There are 3 nested groupings, the coarsest first. Each group lies inside one group of the grouping before and may be the whole of it. The rows also spread widely along 10 directions, which tell nothing about the answers.
Some rows, each with its group in each grouping after it:
[ 42  32  27  38   4  25   4  32  -1  38 -15  -2  14   0  24  29   8  -8
  -4  -9  21  11   5  -7  20 -30  14  31   1 -39 -34  28 -10   2 -23]  mumeb q_240 vemaz
[-23 -16   9   7 -12   4 -27 -36  -5  14  34 -17 -22 -17   5 -16   3   9
   9  -2 -54  22 -35  -2  -1  -9  11  42  -4  48  -2  53  44   0  28]  Mekop q_646 bupe
[ 18  12  32  -2  -1   1 -23   7   6   1  11   0   3  -1   6  -3  16   0
 -15 -10  -4  15  -3  -2   0 -37  13  12  -9  -4 -18  -7 -13   5  -3]  mumeb q_510 mib
[ 10  -8  12  48  -7  26 -21  30  -2  24 -19  12 -25 -24  -2  16 -14 -14
   5  -3 -28   5  -8 -14   9 -17  -7  -4  -8 -10  -9   6 -19   0   1]  vobu q_873 leli
[ 26  16   1 -20  14   0   6  -4 -27  10   2  16  25  -9   2  29 -17  27
   2 -12  11  -8  19  -2   4 -12   7  14 -23  -8  -9 -14 -11  -2 -17]  Mekop q_434 sabu
[ 23  33  24   8  -5 -14 -25  21  -4 -26 -12  11  -7  31 -12  16   5  -9
  14   7   4   7  10  -2   3 -22   8  -7 -14 -10  28 -21 -14   7 -19]  Mekop q_568 gop
[ 23   9  34 -60   8 -21 -10  14 -13 -19  79  11  26   5  11  12  25  45
 -18   6 -13   6  16  -3 -26 -26  17  -2 -21   7   7 -35 -25 -24 -34]  Mekop q_434 Nila
[  1   4  22 -41  20 -43 -32  -2  17 -74  -2 -13   6  41 -24   5  12   2
 -14 -18  -4  -2  -1  14  22 -12  -9 -58 -21 -11 -14 -55 -32  11   8]  Mekop q_434 Nuvoz
[ -2 -29  -7 -63  18   8 -16 -14 -29 -10  10  35  32  -8 -14  51  -3  37
 -20  -1 -16 -15 -18 -19   6 -16 -10   2 -19 -13 -15 -10  12 -26  16]  Mekop q_568 gok
[ 43   1  22   8  13  11   5   5  -9  23  15  12  -9 -14 -15   5 -49  22
  22 -10   3 -12  14  -2  -1 -16  -9  -7 -15  17 -20   5 -38   8   3]  vobu q_617 Pag
[  4   7   2   2   8 -27   3  24  -4 -17  11 -23  -9   7  12   6   4  24
  -3  -6  -9   5  -1   4   8   9   1 -18 -18 -10  -8 -14 -18   9  -7]  Mekop q_223 pesad
[ 13  15 -11   7  21 -27  23   4  -7   2 -19 -32  13   2  21  21  -1  13
  -6 -33  17   8  11  10  35   6  14 -11  -6 -52 -52  -2 -18  24   2]  Mekop q_646 Vuvok
[ -5   4   0   9 -23 -18 -14  14 -24  -4 -13  11   3 -13   4   6  -2  22
  11 -13 -17  -9 -14 -16  12 -23   7  -9 -11  -8  19  13  -1  23   7]  vobu q_617 rura
[ 11   6  14 -18  13 -11 -19 -15   0 -26   0   0   1  21 -17  13  -5  -9
  -1   3  -6   5  -6   3   2  -7  -1   4 -18  -1  -9 -12   3   2  11]  Mekop q_568 gudib
[  5  47  26   4 -27 -19 -21   7 -31  18  15  11  10  -7  18 -10   2  11
  19   3   9   3  24  -3 -28 -23  35  50 -30  32  47  -3  18  18 -32]  mumeb q_240 vemaz
[-13  -3 -10  -5 -15  -5 -37  -7 -23 -17 -38  31  -4  -2 -19  17 -24 -10
  11  -7 -14 -11  -2  -5   0 -18 -10  -2 -24   5  23 -28   6  23  15]  vobu q_617 rura
[ 25  -6  16  -2  27   9 -14  10  16 -25 -18  -2  -3  29 -19  31  -5 -12
  -9  -1   2   3 -12   8  22 -18 -19 -23 -10 -22 -33 -13 -21  -4   2]  Mekop q_223 pesad
[-10 -22  -2 -37  -1   2 -21 -12 -30  -3  25  29   5 -22  -9  17 -19  42
  -8  -4 -37 -15 -14 -10 -11 -15  -6   3 -26  29   7 -10   5 -19  13]  Mekop q_434 sabu
[ 14  18  19   7   4  -8 -21 -10   4 -15 -13  -5  -3  23  -7   6  -3 -15
   5  -5  -1   5  -1   6  15 -20   8   5 -13   3  -1  -4  -3   7 -10]  Mekop q_434 Nuvoz
[-31  -7  -6  -4 -31 -36  -6  36 -36 -38 -19  -6  -1  -3  13  25  27  76
  19 -24 -37 -14 -50 -27  52 -14   6 -58   1 -31  25  51  12  17  25]  Mekop q_646 bupe
[ -8  28 -42  30  30  -7  30   9 -19  41   0 -39 -11 -21  56  27   2 -32
 -21   1   2  36  11  12  -4  48  25  59 -17 -51 -46  -4  16   4 -25]  Mekop q_568 gudib
[ -3 -34  22 -45  -3  13 -39 -11 -21  21  27  39  27 -50   1   1   6  54
 -30 -29 -42 -10 -10 -21 -13 -55   4  -9 -23  22 -22 -15 -21  -6  28]  mumeb q_510 mib
[  4   0  16  -7  12 -32  10  24   5 -39  49 -41 -24  26  14  15  10  39
   8  11 -14   5 -42   6  30  16  -3 -23  -3  -8  -9  43   7 -14   7]  Mekop q_646 Vuvok
[-15   1  -4   5 -36 -24  -5 -21 -51  14   7  13 -20 -38  -4 -29 -55  47
  46 -12 -30 -23   7 -12 -19  -2  13  15 -33  71  47  28  13  37  20]  vobu q_617 rura
[-19  13  13 -22 -19 -23 -34 -22 -14  -7  17   2   6  -6   7 -21  14   2
  -6  -7 -17  11  -5   2 -23 -21  24  37 -24  33  20  -4  27  13   5]  mumeb q_510 mib
[ 26   2  33  -3  -3   7 -13  -3   4 -18 -26   3  25  22 -17  17   2  24
   7 -23   8 -18 -25 -17  53 -47  -2  -5  -1 -10 -15  52  14  12  24]  mumeb q_240 vemaz
[ 32  36  13  -5  -3 -16  -6   7  -6 -10 -37   6  57  24   3  31  49   3
  -6 -24  28  10   9 -13  39 -55  25   4   5 -70  -8   7  -5  17 -15]  Mekop q_223 pesad
[ 26  18  38 -16  19   4 -46   5  17 -33   3  21  -8  51 -34  20   5 -44
  -6  25   0  20  12  11 -21 -22  -6  11 -20   2   8 -56 -12 -16 -20]  Mekop q_568 gok
[-28   7  23  30 -11  -7 -49 -13  29 -22  32 -33 -57  33  -2 -27  23 -50
   3  35 -55  47 -48  10 -14   8  10  57  -7  41  25  39  50 -17   6]  Mekop q_568 gok

New rows, each followed by its group in each grouping:
[ 41  18  44  52  -7  34 -15  37  24  14  -8 -11 -15  21   8  12  23 -15
   2   4  -2  24 -32 -12  31 -50   5  16  16 -27 -19  59  -9  -7 -12]  mumeb q_510 mib
[ 31  -9   4  -4  56  25   7   4  15   9  28 -14 -31   9  -5  33 -42 -22
 -18  20   0  14   1  18 -10  30 -25   8 -20  -4 -64 -32 -26 -28  -5]  Mekop q_568 gudib
[ 12 -11  34 -23   7   5 -32  17  -3   4  33  18   3 -18   0  -2   4  24
 -26  -5 -21   3  -2  -7 -23 -38   0  -8 -21  14 -18 -33 -33  -7   2]  mumeb q_510 mib
[ -2   2   9 -12 -15 -25 -23 -12  -9 -28   7   2  -9  10 -13  -6 -13   3
  17   0 -16  -3  -9   2  -1 -10  -2   2 -20  25  22  -4   9  18  14]  vobu q_617 rura
[-32  17  -2  42   1 -22 -21 -12   7 -24 -26 -46 -50  31   2 -14 -30 -43
  20   0  -4   9 -27  28  18  32  -6  28 -25  31  -7  19  46  30  13]  mumeb q_240 vemaz
[ -4  10 -15  36  -7  -9  10  17 -34  30 -28  -2  -7 -33  24  21 -16  26
  13 -26  -7   1   0  -8  16  -5  17  -1 -10 -24 -14  16 -12  23   5]  Mekop q_646 Vuvok
[ 11   3   6 -13  27 -14   1 -20  -5   0  26 -18 -12   0   2   2 -32   5
   3  -2   1   7  11  17  -8  17   2   7 -25  20 -29 -24 -12   4   4]  Mekop q_646 Vuvok
[-12   7  -7  -2 -13 -18  -8  36 -30 -28   2   6 -17   7   8  29  -4  40
  13   4 -17 -10 -10 -11  10   1   3 -20 -21  -6  27   2   0  -3 -17]  Mekop q_434 Nila
[ 20  -8 -13   0  23  36  -9 -46  -8  58 -42  21  56 -42   3  28   3 -21
 -32 -45  -5  11  19 -13  11 -49  14  50  -2 -34 -67  -5  -6  14  17]  Mekop q_223 pesad
[-12  17 -14  39  17 -12   3  18  -5  -1   1 -40 -57  11  20  12 -26 -30
  14  18  -9  26  -7  29  -3  49   0  14 -17   2 -18  -8  11   7 -13]  Mekop q_646 bupe
[-25   2 -16  29 -15   7 -27   3 -26   5 -45  10 -14 -14   6  22 -12  -8
   6 -10 -26  -4 -13  -7  13  -8   5   8 -15 -12   7   4  12  11   0]  Mekop q_434 Nuvoz
[  7 -17  15   2  15  14 -14  15  13   5  36 -13 -13  -8  16  14  17   7
 -27  -2 -40  20 -20   1   6 -14   3   8  -4 -10 -45  10 -13 -22  -4]  Mekop q_434 Nila
[-13  21  11  26 -20 -27 -13 -28 -10  16  20 -29 -18  -6  17 -38   3   0
  20  -8 -33  25  -4  -2  -9  -4  34  60 -11  37  17  50  29  18   4]  Mekop q_568 gok
[ 30  15  32  16 -12  -9 -10   0  -5 -25 -10   0 -13  29 -23   2 -19  27
  39  -8 -10 -11 -17 -14  31 -28   1  -9  -6  21  21  46   2  11  10]  Mekop q_568 gop
[  9  -1  30 -17  -9   8 -20   3  -9 -12   1  13  16  10  -9  24   1  29
   8   2  -4 -16 -28 -16  24 -30  -5  12 -12  14  12  45  30  -5  15]  mumeb q_240 vemaz
[ -3  23  -5  34   4 -16  16   4  -3  -2   0 -49 -21   8  27   8   4   4
  10  -9  -8  14 -23   1  39  20  15  21  -5 -17 -23  56  16   4 -10]  Mekop q_434 Nuvoz
[  8   7  12  -1  -4  -4 -19 -28 -13   6   1   3  12  -6  -7  -2   0  12
   3 -22 -22   4   0  -5   7 -32  15  29 -12  16  -3  15   4   8  11]  Mekop q_434 sabu
[ 38  31   9  20  15 -15  24 -24  -3   4 -10 -40   0  20   3  -3 -18   9
  25 -24  14   3   4   3  40  -5  14  21  -3  -3 -28  54   4  25   4]  Mekop q_568 gop
[ 57  15  34   2  21  15   2 -31   5   1  13 -11  -2  28 -24  -1 -39  -5
  25  -5  14  -3  20  11   9 -27   1  24 -10  33 -23  21 -14  -1  -8]  Mekop q_434 Nila
[  4  14  31 -20  -5 -25 -23  -2  -1 -21  39  -9  -3  17  -1  -8  23  17
   1   6 -26  15 -12  -3  -5 -18  15  14 -11  15  17   8   5  -5  -4]  Mekop q_568 gok
[-14  -3 -18   2   6 -10  10 -29 -29  19  -6 -20   5 -28  18  -1 -15  28
   3 -29 -19  -5  -7  -6  27   6  15  23 -13   6 -29  37  14  15  17]  Mekop q_434 Nuvoz
[ 30  27  31  27  -5 -15 -10  28   6  -1   5 -11 -12  13  -1  -4   4 -11
  18   1   0  14   1   3   5 -19  11  -4  -6 -14   1   5 -25  19 -14]  vobu q_617 Pag
[  0  17  -2  23   1  -6  -8  30 -27  18   3   2 -19 -22  21   8 -20   8
   3  -7 -15   7  27   3 -21   0  14   0 -31   1  -4 -32 -29  13 -27]  Mekop q_434 Nila
[  9  -2   9  12   3 -11 -21 -27  -4 -19 -53  -3   2  10 -25  -2 -24   0
  11 -46  -9 -10  11   3  38 -33  -1 -21 -14   2 -26  -6 -11  38  26]  Mekop q_434 Nila
[ 16  -6  18  19  15  13 -22  13   9  -5 -38  -2 -11   9 -16  17 -31  -3
   3 -19   4 -10 -10   6  25 -14 -21 -16 -18  -3 -40  -3 -16  13  18]  mumeb q_240 vemaz
[-10  15  18  39 -19 -13  -4   3 -14  22   8 -30 -19 -18  26 -26  -7  22
  18 -18 -23   6 -14  -2   6  -3  23  33 -14  33   0  59  24  23   9]  mumeb q_240 vemaz
[-13   6 -12  31  -5  -1  -3 -11 -13   5 -20 -21 -22  -5  10   7 -14   1
  17 -13 -18   2 -22  -5  29   2   7  18  -8   0 -12  48  19   9   8]  Mekop q_434 Nuvoz
[-26  11 -21   3  -9 -23 -17  46 -35 -10 -11  14 -17 -17  18  35  -2   0
   0  12  -6   1   5  -3 -14  27  -1 -16 -35 -22  32 -54  -6   3 -25]  vobu q_873 leli
[  7  16   3  17   0 -21   7  17  -8   4  24 -25 -24  -6  22  -8 -15   2
   7   1 -14  10   2  11  -7  17   9  11 -17   6 -10   3 -15  14 -10]  vobu q_617 rura
[ -1  19 -15 -18 -13 -29  11 -21 -47  17 -10  10  35 -30  10   8 -12  44
  20 -34   4 -15  11 -12  15 -14  22  14 -19  -4  12  19  15  36  13]  vobu q_617 Pag
[  8  36  25   6 -16 -17 -24   6 -16  -2  -3   1  11  11  10   3  10  -8
   6  -3  12   8  10  -2  -8 -19  20  36 -18   7  23  -1  20  19 -18]  mumeb q_240 vemaz
[ 12   8  -1  -1  21 -18   1  23   1 -28  -5  -9 -20  26  -6  29 -22  -7
   9   6  11  -1  -8  14  21  16 -15 -25 -19 -23 -16 -17 -11   9  -3]  vobu q_617 Pag
[ 33   1  46  47  -9   0 -11 -27  22  -2   8 -28 -51  18 -36 -45 -58  -6
  47  -4 -25  -3 -18   4  15 -17  -9  12  -3  75  -3  65  -9  26  31]  vobu q_617 rura
[ -6  -7  -4  41  10  -9  11  60 -12 -10 -48 -26 -26  -7  14  30 -29  37
   4 -29  -1 -24 -23  -6  57  12 -22 -60 -15 -41 -49  21 -28  25  17]  mumeb q_240 vemaz
[ 31  23  41  -3  18   3 -24 -21  22  -1  46 -11 -14  33 -10 -10   3 -40
  -3  28  -6  34   8  13 -28 -10  12  59 -13  33  -2  -8   4 -21 -21]  Mekop q_568 gok
[-16 -17 -16 -30  29  -5 -10  12 -11 -33   2  -4 -19  13  -1  35 -26  14
 -15   8   4 -12 -25  14   7  24 -22 -20 -30  -1 -28 -28   8  -9  11]  mumeb q_510 mib
[  2  32  15   5 -15 -38   3 -19 -20   8  44 -27  -3  -2  19 -26   4  24
  21  -7 -18  14   6   0 -10  -5  36  48 -17  39  26  35  18   8 -15]  Mekop q_434 sabu
[ 47   5  38  -6  31  15   7  -5   0  28  43 -11  -1  -4   2  -2 -44  18
   0  -1  15  -5  14   9  -7  -4  -5  28 -21  39 -45  10 -20  -4  -3]  mumeb q_240 vemaz
[-36  22  21  54 -37 -62 -26  20  16 -44 -14 -67 -28  24  27 -35  62   2
  13 -27 -50  37 -45   4  52 -14  27 -22  14 -27  11  52  16  42  22]  Mekop q_646 bupe
[ -4  10  -6   6   2 -15  -5   0 -24 -17  -9  -6 -21  13  -4  11 -26  11
  17  -3  -6  -6   5   6   7   6   0   2 -25  11  10   0  10   7 -11]  Mekop q_434 Nila
[ 11  -2  -2  -8   8  -6   3   2 -11  -1  -6  -4  18   1   9  36   9  23
  -5 -15   0   1 -15  -8  34 -17   4  -3  -1 -37 -28  20   4   3  10]  Mekop q_646 Vuvok
[-14  22  24  48 -43 -30 -44  44 -14 -43 -25   0 -57  28 -15 -12 -12  11
  44   9 -38   2 -17  -9   5 -10   2 -34 -23  27  73   7  -6  22  -4]  Mekop q_568 gop
[  0   5   5  20   1  10 -24   9  -3  -3 -13   0 -14  12  -1  27   6 -25
   3  11 -13  19 -14   7   8  -8   1  14  -4 -10  -1   3  13   0  -5]  Mekop q_646 bupe
[-16  51 -26  -2  11 -82  12  29 -23 -46 -53 -43  24  30  35  25  35  -1
  -2 -36  34  16  23  23  40  22  24 -40 -13 -93 -14 -50 -10  53 -16]  Mekop q_646 bupe
[-27  21 -10  -2  -7 -39 -28 -28 -22 -41 -35 -10 -13  23 -15   1 -22 -18
  21  -7  -3  -3  -1  12  13   9   5   7 -28  22  26 -17  29  27   5]  Mekop q_434 Nuvoz
[ -4  31 -30  12   6 -22  20  -9 -51  -9 -19  -8 -49  17  -7  19 -86   6
  58  24  27 -16  16  14 -15  60  -4  24 -44  46  44  -1  28  19 -14]  Mekop q_568 gudib
[ -8   4   6  17  -9  -5 -13  47 -20   1  11  -1 -31  -9  23  13  -3  25
  -2   7 -16   4 -20  -3  -8   3   3  -8 -24   0   3   0 -12  -6 -13]  mumeb q_510 mib
[-16  11   2  67 -30  21 -14  19 -19  42 -13 -11 -44 -26  29  -3 -15   0
  20  -1 -32  13 -28 -12  -4  -7  18  39 -10  21   9  56  21   8   0]  mumeb q_510 mib
[ -3  43   1 -14 -14 -52 -21 -29 -26 -28 -19   5   0  21 -15 -17 -27 -14
  36  -8  16  -1  28  19 -13  -1  13  16 -36  30  48 -35  21  46  -5]  vobu q_617 Pag
[  2   1  12  -9  -6   0 -19   2  -9  -6   7   3   4   1   9  10   9  13
  -2  -1  -5   3 -20  -5   4 -22  10  17 -14   5  -3  18  13  -1   4]  mumeb q_510 mib
